Each cloud of rows lies close to a flat space through zero, with a little noise off it, and is much wider in some directions of that space than in others. After each cloud: how many dimensions does that space have?
In the rows, 128 means zero.

[[176 154 121 179 166 136  95 143 101 119 144  53 101  96  63 116  61 155
   39 120  91 173]
 [135 128 150 112 109  94 150 115 112 101 148 135 110 126  97 107 136 157
   95 138 134 132]
 [115 100 132 100  83 111 145 123 114 109 181 142 129 137 116 141 148 116
   95 136 129 121]
 [134 137 114 104  85 118  67 150 127  93  91 132  61 124 139 108 155 114
  146 172 116  90]
 [156 122 132 141  71 129 102  35 127 116 124 148 126  63  98 111 132  96
  136 163 152  98]
 [116 125 115 165 148 139 116 135 147 154 141  76 168 139 110 161 106 111
  105 111  89 163]
 [156 135 126 162 170 166 113 114  97 139 128 123 116  97 143 134 100 139
  115 118 132 137]
 [116 142 116 134 149 151 127  99 110 154 104 149  95 137 153 114 141 140
  166 140 131 105]
 [124 121 136 158 132  98  76 112 117 119 109  62 113 150  99 139 141 150
   89 150  68 145]
 [162 121 143 177 137 172  50  79 139 115  98 155 151  69 185 173 137 107
  173 138 132 101]
 [131 108 123 126 122  90 130  98 157 158  99  93 142 167 114 113 140 113
  164 122 138 111]
 [ 82 162 125 121 105 143 129 123 143 118 128 174 127 125 135 135 153 140
  156 162 100 130]
 [131 109 127 103  81  78 122  57 111 127 122 125  80 147 108  89 164 126
  148 163 142  80]
 [143 133 135 133 183 171 158 109 128 159 107 200 137 118 199 124 126 140
  206 100 185  98]
 [167 145 142 131 120 130  76 111 117  89 101 166  69  98 153 104 139 146
  157 161 146  80]
 [122 135 124  92 113  82 118 201 140 103  93  99  90 172 115 101 142 142
  127 141 111 131]
 [137 125 127 119  97 103 175  72 164 152 127 126 160 120  74  90 109  98
  155 120 170 122]
 [107  97 125 123 110 112 128 135 117 134 108  86 156 122 129 146 154 105
   98 125 112 160]
 [107 132 141 134 123 128 138 109 122 119 143 139 143 114 119 136 136 140
  111 135 112 145]
 [127 128 128 149 156 115 115 146 165 145 127  86 159 173 121 149 114 134
  139 107 102 138]
 [150 115 143 110 112 129 125 136 146 105 149 176 143 118 156 137 134 116
  155 122 162  91]
 [159 129 137 139 141 116 144 107 117 131 166 114 121 128  84 111  95 153
   99 115 139 127]
 [149 144 112 150 144 152  89 171 113 108 168 100 101 123  98 140  84 139
   64 130  91 143]
 [121 108 113 129 122 146 119  80  96 161  91 127 112 109 162 124 160 102
  152 137 145 114]
 [137 114 120 155 199 195 197  87  96 205 117 149 180  82 177 136  96 108
  153  66 188 155]
 [ 83 138 129 110 138 136 167 110 125 145 142 182 130 164 159 132 159 158
  166 136 126 115]
 [177 122 118 149 136 153  87  97 105 128 159 126  93 109 120 128  99 118
  111 129 145  96]]

10

[[ 96 136 162 103  83  89  59 102  91  61 133 146 127 179 119 143  85 116
   66 143 122  64]
 [ 96  88  83 175 165 133 131 142 107 126 127 143 120 111 130 123 178 116
   83 191 108 107]
 [147 116 147 112 128 127  78 148  89  90 151  90 125 121 118  98  56 148
  159 102 155 102]
 [168 197  91 168  74 136 139  84 160 140  84 135  77 122 166 122 146  91
  159 136 157 139]
 [151  88 146 153 149 140 175 164 132 133  94 111 117 127 110 156 169 172
  152 128 126 132]
 [ 82  96 132 170 170 125 107 140 112  86 144 128 107 110 134 151 158 142
  125 144 146  89]
 [172 131 111  95 108 113  87 105 166 105  78 110 122 168 139 157 187 161
  126 165 115 117]
 [135 109 157 117 145 151 138 127 128 120 136 136 102 154 151 145 162 158
  132 149 160 124]
 [228 174  38  90  69 103 118  96 146 166  89 172 118 167 150 125 143 100
  122 177 148 161]
 [207 150  68 122 106 116 114 122 161 144  89 191 135 147 130 187 155 120
  115 141 149 161]
 [174 154 143  92 133 109 119 171 111 122 142 103 137 143 118 145  99 191
  130 152 174 130]
 [135 179 163 117  61 151 167  92 121 120 141  88 107 138 123 100  96  94
  169 116 159 141]
 [137 115 108 134 197 143  51 101 181 112 102  85 131  77 110 122 160 113
  141 110 109 135]
 [102 126 124 203  79 132 146 135 135 116 136 178  98 108 142 141 106  97
  117 166 140 134]
 [101  94  73 188 148 147 114 118 162 124 154 175 111  66 125 153 156 102
  130 227 114 174]
 [160 133 140 123 100 124 173 132 171 166 139 138  91 148 183 134 141 164
  207  98 175 158]
 [ 77 117 125 144 108 164 181 155 153 140 146 139 168  88 124 121 129 113
  136 142 105 187]
 [157 113  93 109 163  88 129 104 179 154 128  85 119 141  95 130 203 104
  106 155 138 130]
 [129 113 110 179  92 135 209 190 151 148 153 156 112 126 156 146 155 137
  140 157 201 162]
 [ 61 126 142 211 165 136 190 127 170 131 196 115  77  68 125 157 176 110
  155 186 190 153]
 [128 152 149  95 124  90 109 113 151 134 117 138 137 143 120 125 113 104
   96  97 142 126]
 [ 98 104 124 203 112  88 174 120  92 125 130 176  67 136 125 149 142 101
  109 176 141  87]
 [128 137  47 124  98 113 168 139 139 162 125 146 164 138 134 123 173  92
  108 134 127 151]
 [106 137 124 124 136 105 177 128 150 152 142 153 128 101 123 141 142 111
  158 133 166 172]
 [ 91 140 114 100 122  51 131 149 156 145 162 142 143 152 146 142 147 147
   97 150 153 119]
 [103 118 105 134 105 134 120  98 148 113  96 188 134 101 123 136 139  85
  118 180  97 166]
 [ 97 138 124 161 153 105 132 127 105 126 137 164 108 118 121 137 133 106
   69 179 147 108]]

16

[[153 147 130 129 132 118 115 110 130 130 123 115 152 112 153 151 125 122
  143 135 112 125]
 [128 114 126 121 128 174 138 137 117 101 111 120  95  93  88 110 144 101
  109 135 129 108]
 [132 144 118 119 115 125 128 112 133 122 125 132 136 137 120 131 120 114
  129 123 129 140]
 [130 145 145 147 147 121 129 154 126 137 141 165  91 187 130 147 121 159
  124 122 116 127]
 [112  97 138 117 122 136 145 112 152 125 134 116 178 106 170 106 141 103
  148 121 128 104]
 [123 108 122 140 129 157 139 124 132 141 111  92 143 106 175 150 135 132
  141 140  98 119]
 [136 126 119 121 113 113 125 110 140 124 133 114 162 124 139 127 132 111
  142 145  98 132]
 [ 99 102 117 125 120 161 152 137 129 127 116 119 115 122 126 115 132 123
  118 118 139 127]
 [108 102 133 129 124 133 134 125 137 135 133 116 149 116 148 112 134 130
  136 127 135 123]
 [161 174 113 131 120 115  87  97 110 132 111 102 135 101 115 163 108 135
  131 140 132 162]
 [153 137 139 117 122  64 102 114 147 120 164 140 182 154 135 118 133 116
  150 154  88 133]
 [140 140 123 113 120  88 125 112 142 127 141 138 164 145 138 125 122 114
  138 124 121 135]
 [163 210 132 109 136  90  98 110 118 110 132 181 120 168 101 147  97 123
  116  83 184 150]
 [ 98  72 107 132 123 156 138 150 114 138 110  78 118  75 119 107 146 140
  112 148 130 133]
 [138 166 142 133 128 100 150 123 139 136 146 194  98 193 108 138 105 126
  133 103 130 121]
 [120 123 138 173 154 135 126 187 103 154 135 143  42 175 100 154 127 198
  108 154  98 140]
 [155 181 139 135 137 117 105 124 119 122 133 161 103 167 111 156 110 139
  125 121 128 140]
 [134 146 113 131 145 127 110 150 107 130 113 118 111 140 136 157 121 159
  107 122 139 156]
 [160 181 146 127 159 129 104 140 114 106 127 162 108 160 133 157 119 138
  117 105 146 124]
 [141 149 125 115 132 105 116 128 122 120 130 142 132 133 117 127 121 126
  120 115 152 138]
 [125 114 136 137 131  94 149 143 145 144 152 154 129 175 137 125 130 139
  140 138  91 119]
 [138 157 128 121 115 117 108  97 128 125 130 132 145 123 115 130 114 117
  137 121 147 140]
 [139 153 130 133 146 164 145 137 119 120 106 146  91 142 137 161 120 123
  119 103 134 113]
 [163 173 133 130 138 109 118 116 116 128 123 151 104 124 102 150 113 123
  126 121 140 124]
 [115 119 134 119 124 118 133 126 142 125 141 141 148 142 138 109 130 120
  134 116 137 124]
 [137 134 117 115 123 113 136 126 132 118 128 139 132 136 114 123 127 109
  124 126 121 129]
 [109 116 130 140 125 176 134 125 122 133 110 106 112 107 138 136 128 135
  129 125 137 124]]

9

[[154 165 135 104  61  93  92 161 186 131 117 135 122 102 164 151  95 104
  178  60 150  77]
 [ 68  86 151 159  62 138  98 125 108 105 107 132  41  57 132 115  94 175
  165 117 105 190]
 [139 130 148 150 135 122 121 154 113 132 166  85 141 132 155 121 111 171
  137 142 135 170]
 [135  75 107 107 136 137 126 119 132 114 123 172 144 134 150 137 132  96
  118 191 116 164]
 [123  70 134  82  97  94 157 197 195 115  88 144 135 126 104 226  60 144
  115  82 130 155]
 [109 120 137 133 136 128 147 120 112 151 123 133 183 137 153 121  99  82
  145 119 163  74]
 [159  81  85  89 132 137  98  78 136 128 124 177 100 142 123 112 170 100
   96 181 130 161]
 [159 145 128 139 144 146 106 130 120 121 135 172 145 105 168 128 127 129
  148 133 112 129]
 [135 134 173 172  86 108 138 148 133 115  90  31  77  89 122  85  95 193
  168  83 119 127]
 [147 155 113 140 153 115 159 107  72 121 185  83 169 157 111  81 177  82
  104 180 148  52]
 [ 96 137 154 163 140 135 135 104  98 161 200  99 160 169 156 105  84 121
  113 136 171 140]
 [192 159  93  53 131  97 152 128 191 116  86 137 164 114 163 117 174  38
  170 123 131  51]
 [139 122 123 135  95 136 124 160 169 107  89 147 153 166 110 180 129 110
  115 148 107 105]
 [ 67  90 114 155  63 139  59 162  89 165  95 130 140 155  84 140 160 114
  144 109 177  75]
 [121 154 124 148 132 145 121 116 122 115 119  94  75 133  79 118 178 176
  108 132  95 149]
 [ 80  73  86 106 162 127 158 132  75 131 196 121 183 199  83 148 178  79
   61 230 156 146]
 [ 54 191 148 131  94 131 152 131 163 151  97  76 109 146 107 142 115 128
  147  36 141 103]
 [215 144 128 116 116 117  85 125 165 122 131 198 128  99 179 135  99 117
  147 112 125 111]
 [101  98 134 119  70 130  87 177 171 138  90 153 136 127 154 182  91 141
  166  93 138 152]
 [ 60 167 160 164 127 180  70 111 129 187 110 133  96 135 163 124  93 197
  161  40 136 202]
 [146  86  80  93 129  94 126 176  90  96 139 172 126  81  81 156 180 119
  117 161 118  94]
 [ 71 123 129 150 109 134 134 107  85 129 159  82 111 139 122  87 142 119
  130 160 146 135]
 [ 29  73 118 123  55 145  99 121 147 133 111 128  71 148  86 165 115 147
  105 120 139 197]
 [174 177 132 151 141 131 127  88 107 107 155 116  80 105 121  70 155 147
  124 145  98 113]
 [ 49  99 132 149 103 137 155 112  92 118 122  98  90 129  72 118 138 127
  105 143 120 122]
 [119  85 100  68 129  82 123 135 112 164 124 138 140  92 124 120 127  83
  152  70 195  76]
 [102 182 163 179 106 141 116 139 130 128 124  78  94 134 105 126 121 191
  134  79 106 137]]

12

[[151  58 148 177 119 146 160  82 146  78 142 121  94 138 133 136 138 155
  109 130 128 105]
 [146 122  53 160 101 162 113  99 143 112 111  97 149 136 132  82 136  86
  107 134 129 115]
 [134 177  98 187 118 131  73 144  93 113 129 157  67 105 115 155 142 133
  136 143 149 136]
 [ 94 128 154 143 128 140 153 120 176 133 151 103 132 188 164 127 121 117
  163  98 120 129]
 [134 132 110 116 131 100 129 143 181 102 119 129 138 145 131 107 106  38
  139 182 117  76]
 [104 105 195 144 120 148 153 105 149 113 104 154 150 155  75 167 144 146
  106 128 101 121]
 [133  65 122 162 135 107 143 107 156 140 112 130 184 152 120 132 114 148
  121 155 148 129]
 [133 127 177 145  96 148 139 125 133 119 144 132 127 134 121 114 116 158
  143 105 106 128]
 [121 162 109 148 149 114 171 157 176 177 124 112  97 134 109 122 178  99
   80  74  97 104]
 [131  73  74  96 150 127 176 102 114  90 167  94  86 170 141 137 177  93
   82 141  93 102]
 [118 136  91 135 155 115 130 160 141 121 178 141 117 146 102 128 126  73
  116 136 121 123]
 [107 127 114 175 119 144  98  63 104  79 145 127 130 182  61  90 159 164
   73 149  63 121]
 [132 174 125 118 138 139 151 111 165  89 124 146 159 152  85 111  81 144
  129 181 115 140]
 [126 110  85  79 133 154 104 120  98 169 130 131 128  93 113 150 148 156
   81 107 124 155]
 [145 137 176 112 106 129 106 130 100  69 136 115 128  80  99 145 125 112
  138 111 149  98]
 [148 108 121  99 150 153 162 148 128 103 107 138 139 103 148 128 143  76
  131 146 142 125]
 [109 120 165 149 100 116 166 101  83 124 135 166  61 109 108 104 127 163
   81 127  79 128]
 [111 145 132 126 126 126 112  87 199 143 107 105 117 152 155 107 141 172
  127 131 113 115]
 [ 94 140 190 144 128 167 119 103 142  94 152 130  99  79 121 145 178 159
  120  93 138 139]
 [127 103 146 127 161  88 164  96 109  87 143  97 114 138 152 128  90 139
  139 124 160 120]
 [170 130 114 138 132 126  97 166  78 129  95 138 114  84 139 111 153 120
  135 117 142 124]
 [147  98 151 113 168 137 122 109 127 166 154 115  79 175 170 154  84 169
  136  84  95 123]
 [105 161 153 150 153 124 124  91 148 155 109 120 156  97 166 132 102 127
  150 159 143 141]
 [171 134 106 160 134 112 134 139 137 150 157 120 164 103 134 167 141 132
  138 192 127 123]
 [112 115 139 122 153 159 132 140 106 154 126 158 121 147 129 148 183 153
  112 130  90 156]
 [138 166 151 133 135 152 113 137 100 139 144 144 142 104 129 127 132 141
  142 140  97 149]
 [129 161  97 136 108  99 141 151 100 108 104 111 103 152 124 128 112  87
  148 104 159 112]]

18

[[132 119 135 151 126 149 114 106 142 127 107 146 122 122 134 152 100 134
  158 141 125 144]
 [160 135 179 130 135  75 143 195 123 114 128 129 131 105 150 127 113 111
  142 118 139 103]
 [120 126  94 124 109 160 101 132 130 136 109 124 138 151 132 118 135 114
  116 101 121 131]
 [101 126 115 152 148 127 160 124 121 125 135 140 134  69 115 132 172 140
  125 114 112 122]
 [128 152 138 113 112 106 147 181 149 160  82  91 104 110 158 112 108 122
  150 129 125 101]
 [168 130 195 104 147  91 174 168 135 128 154 145 128 139 132  94 121 110
  133 161 105 139]
 [148 112 134 114 154 128 136 132 113 100 166 138 149 163 110 110 140 102
  114 130 151 144]
 [143 148 159 126 131 129 120 125 140 139 137 156 174 128 102 124 130 135
  108 104 119 114]
 [ 99 113 196 117 154 112 167 148  83 105 153 121 124 124 145 135 144  90
  114 111 180 119]
 [102 140 128 150 118 121 119 153 135 110 100  98  82 108 130 157 103 122
  142 117 150 130]
 [141 106  85 160 105 148 102 107 144 124 111 140  97 116 118 121 106 125
  162 131  94 129]
 [109 143 136 141 148 120 157 179 145 151  88 122  87  84 140 105 116 122
  155 150 105 106]
 [102 107 134 168 131 136 143 116 126 103 125 141  82  93 129 145  94 138
  152 145 124 114]
 [ 65 137 119 136 134 203  98 121 137 118 126 130 170 135 108 125 125 147
   82  84 132 144]
 [136 133  97 113 143 114 142 141 118 123 116 120 107 170 140 133 154 105
  121 150 122 164]
 [133 142 130 113 111 129  93 129 129 172 110 126 129 133 129 109 133 123
  131 123 130  91]
 [ 80 120 129 167 117 155 100 119 130  88 119 113 119  90 148 154 107 163
  148 130 142 140]
 [115 104 117 138 130 151 131 107 126 109 145 134 104 127 140 160 112 152
  139 174 133 169]
 [135 126 147 151 115 149 122 114 154 124 122 160 133 110 116 148 124 133
  152 133 114 152]
 [113 119  82 150 137 119 123  95 116 100 122 124 104 131 128 149 109 150
  127 135 129 115]
 [141 137 118 123 123 120 106 119 130 167 103 109 144 106 132 103 160 119
  152 116 122 120]
 [138 159 168  88 125 155 120 148 151 171 116 131 194 161 122  93 132 116
  102  97 126 128]
 [151 121  38 114 111 134 100 137 121 129  97  97 142 174 144 122 143 106
  121  96 137 130]
 [167 121 148 112 143  91 130 190 113 101 166 117 143 140 120 112 120  95
  110 102 151 126]
 [126 134 183 127 113 135 146 137 150 131 140 125 131 106 122 154 109 129
  134 122 142 159]
 [ 87 133  81 145 102 157 117  90 138 126 120 123 108 108 108 147 156 151
  130 131 129 131]
 [122 127 130 138 144 137 123 136 119 100 159 154 158 129  96 123 153 120
   95  99 124 130]]

16

[[119 120 128  95 112 114 114 149 131  82 127  94 118 132 117 152 108 134
  144  97 183 130]
 [165 147 124 129 139 123 143 132 115 143 128 140 124 134 112 120 133 149
  117 144 107 119]
 [130 125 131 146 136 131 127 116 131 139 144 143 135 147 124 103  97 145
  142 123 121 143]
 [131 128 122 125 135 123 142 144 123  97 112 117 137 106 134 133 144 137
  107 131 137 104]
 [110 130 136 118 106 123  92 135 141 128 107 136  85 153 115 142 147 115
  124 125 107 133]
 [100 138 133 138 139 142  92 145 128 121 104 129 115 119 117 107 144 119
  112 145 126 116]
 [136 168 112 144 127 118  88 138  92 138 160 125 136 108 105 111 111 124
  158 137 152 117]
 [111 121 121 147 144 154 106 133 137 135  91 110 130 117 111 131 126 118
  144 151 126 133]
 [ 91 124 142 125 116 138  96 127 129 127 149 129 116 137 127 106 116 101
  131 116 147 137]
 [136 136 110 114 150 117  88 146 159 113  91 140  94 166 136 125 151 147
   98 129 129 136]
 [136 126 127  81  96 102 133 109 154 120 149 132 113 151 139 134 140 132
  102 104 128 136]
 [ 94 108 125 111 110 137  88 123 138 130 126 102 102 141 133 143 129  83
  140 120 164 146]
 [118 124 124 175 131 145 156 110  90 150 153 122 176  77 135 117 117 108
  156 151 123 115]
 [116 133 139 150 135 126 122 148 126 122 103 147 131 121 138 155 139 134
  144 120 119 128]
 [128 125 121 134 109 118 120 116 128 127 137 133 120 140 120 116 118 130
  129 130 114 129]
 [116 131 125 137 155 135  98 137 119 137 149 145 123 146 150 103 116 112
  126 123 161 141]
 [107  95 113 206 187 157 130 137 100 125 117 135 157 119 149  64  98 128
  124 163 130 122]
 [ 83 103 130 137 114 149  92 128 115 119 130  94 115 121 109 113 108  90
  151 135 158 134]
 [120 153 134 134 134 134 113 126 163 142  91 145 132 114 129 140 162 138
  122 138  90 128]
 [116  79 107 166 171 155 139 136  98 123 119 102 134 126 144  99 105 103
  122 157 157 128]
 [130 136 144 128 125 126 130 137 127 130 115 147 115 138 118 132 135 139
  120 124 100 123]
 [143 109 129 133 126 137 179 116  84 132 171 107 158 102 124 110 103 117
  132 135 145 113]
 [147 118 135 131 159 140 183 137 123 125 122 133 154 110 150 132 138 142
  106 134 119 117]
 [134 151 131 108 123 122 132 149 135 112  96 125 127  99 123 151 177 138
   99 135 111  96]
 [130 129 134 103 126 142 132 136 117 129 130 101 119 114 114 130 140 110
  112 136 146 117]
 [163 146 121 143 155 118 141 145 115 130 127 153 135 139 127 123 122 168
  126 133 115 122]
 [145 130 157 120 122 118 144 143 112 121 142 144 111 165 101 131  95 159
  147  99 117 137]]

11

[[155 101 120 154 118 116  95 117 114 156  85  95 111 106 115 174  76 169
   95 101 146 124]
 [158 147 119 130 150  86 113 116 114 164  99  32 168 109 118 147 179 205
  137  71 227 162]
 [116  15 128  94 103 119  88 149 174 179 116 182  81 133  84 111 161  63
  201 183 135 129]
 [ 75  94 162 108 128 135 168  79 125 139 109 156 103 125 146 136  99 136
  166 109 161 169]
 [208 116 141 138 103  64 112 100 174 170 112  84 121 143  67  94 195 162
  118 142 132 157]
 [130 107 124 128 131 110 151  92 109 149 175 177 119 102 111  79 109 125
  126 122 158 138]
 [115  75 131 155  96 107 111 125  80 144 141 183 156 128 161 183  79 110
  123 136  84 145]
 [162  91 128  82 189 162 148 127 155  72 124 227 111 114 105 102  98  52
  103 158  99 150]
 [177 165 121 166 148  85 164 147  84  72 179 148 152 139 137  70 138 169
   79 123 100 138]
 [137 150 111  76 136 122 116 129 201 133 125 129 136 191 118  93 168  99
   59 158 110  99]
 [107 156 100 102 126 123 134 132 134 140 162  67 148 110 134 138 169 141
   79 151 142 147]
 [158 138 133 136 171 169  99 168 176  90 114 126 158 105 137 118 111 140
   94 171 166 128]
 [136 141 116 118 133 158 158 104 122 141 127 164 115 124 131  84 145  80
  103 129 119 103]
 [ 79  86 123 132 139 101 148  75  94 100 115 113 123 142  69 107  82 122
  140  87 158 144]
 [137 154 138 136 162 128 114 126 143  78 125  74 142 104  65  93  44 184
  103 126 163 177]
 [158  60 138 223 108 111 152 115  49  86 105 156 111 117 108  78 128  99
  151 114  90 121]
 [134 148 100  90 135 165  88 190 123 151 155 120 144 127 149  71 158  97
   83 158  63 168]
 [147 137 126 117 157  81 142 111 136  93 113 151 131 181  81  95  97 148
  111  99 141 122]
 [167 137 122 120  90  95  81 120 165 232 100 107 171 160 112 103 125 147
   85 152 142 139]
 [108  98 138 107 129 112 120 130 127 136 145 162 137 159 123 117 155  98
  188 116 113 143]
 [137 139 125 125 141 142 151 116 155 104  88 164 118 120  73 119  66  95
  140 149 155  95]
 [160 176 150 131 152 180  91 156 140 115 146 185 132 131 187 157  92 135
  142  86  98  74]
 [137 201 116  83 140 106 154 150 128 160 103 167 117 189 158 110 123 166
  113  94 122  98]
 [127  72 128 140 126  65 167  73  94  78 149 153  79 129  68 129  79 128
  114 105  92 154]
 [136 100 129 148 127 107 172  93 100  88 126 171 110 129  98 113  98  97
  108 133  88 138]
 [101 120 105 129 112  97 107 150 123 114 149 109 130 148 109 166 135 116
  143 143 109 101]
 [120 159 103  54 176 129 155 151 115 111 112 163 139 158 154 156 130 106
  108 111 100 149]]

16
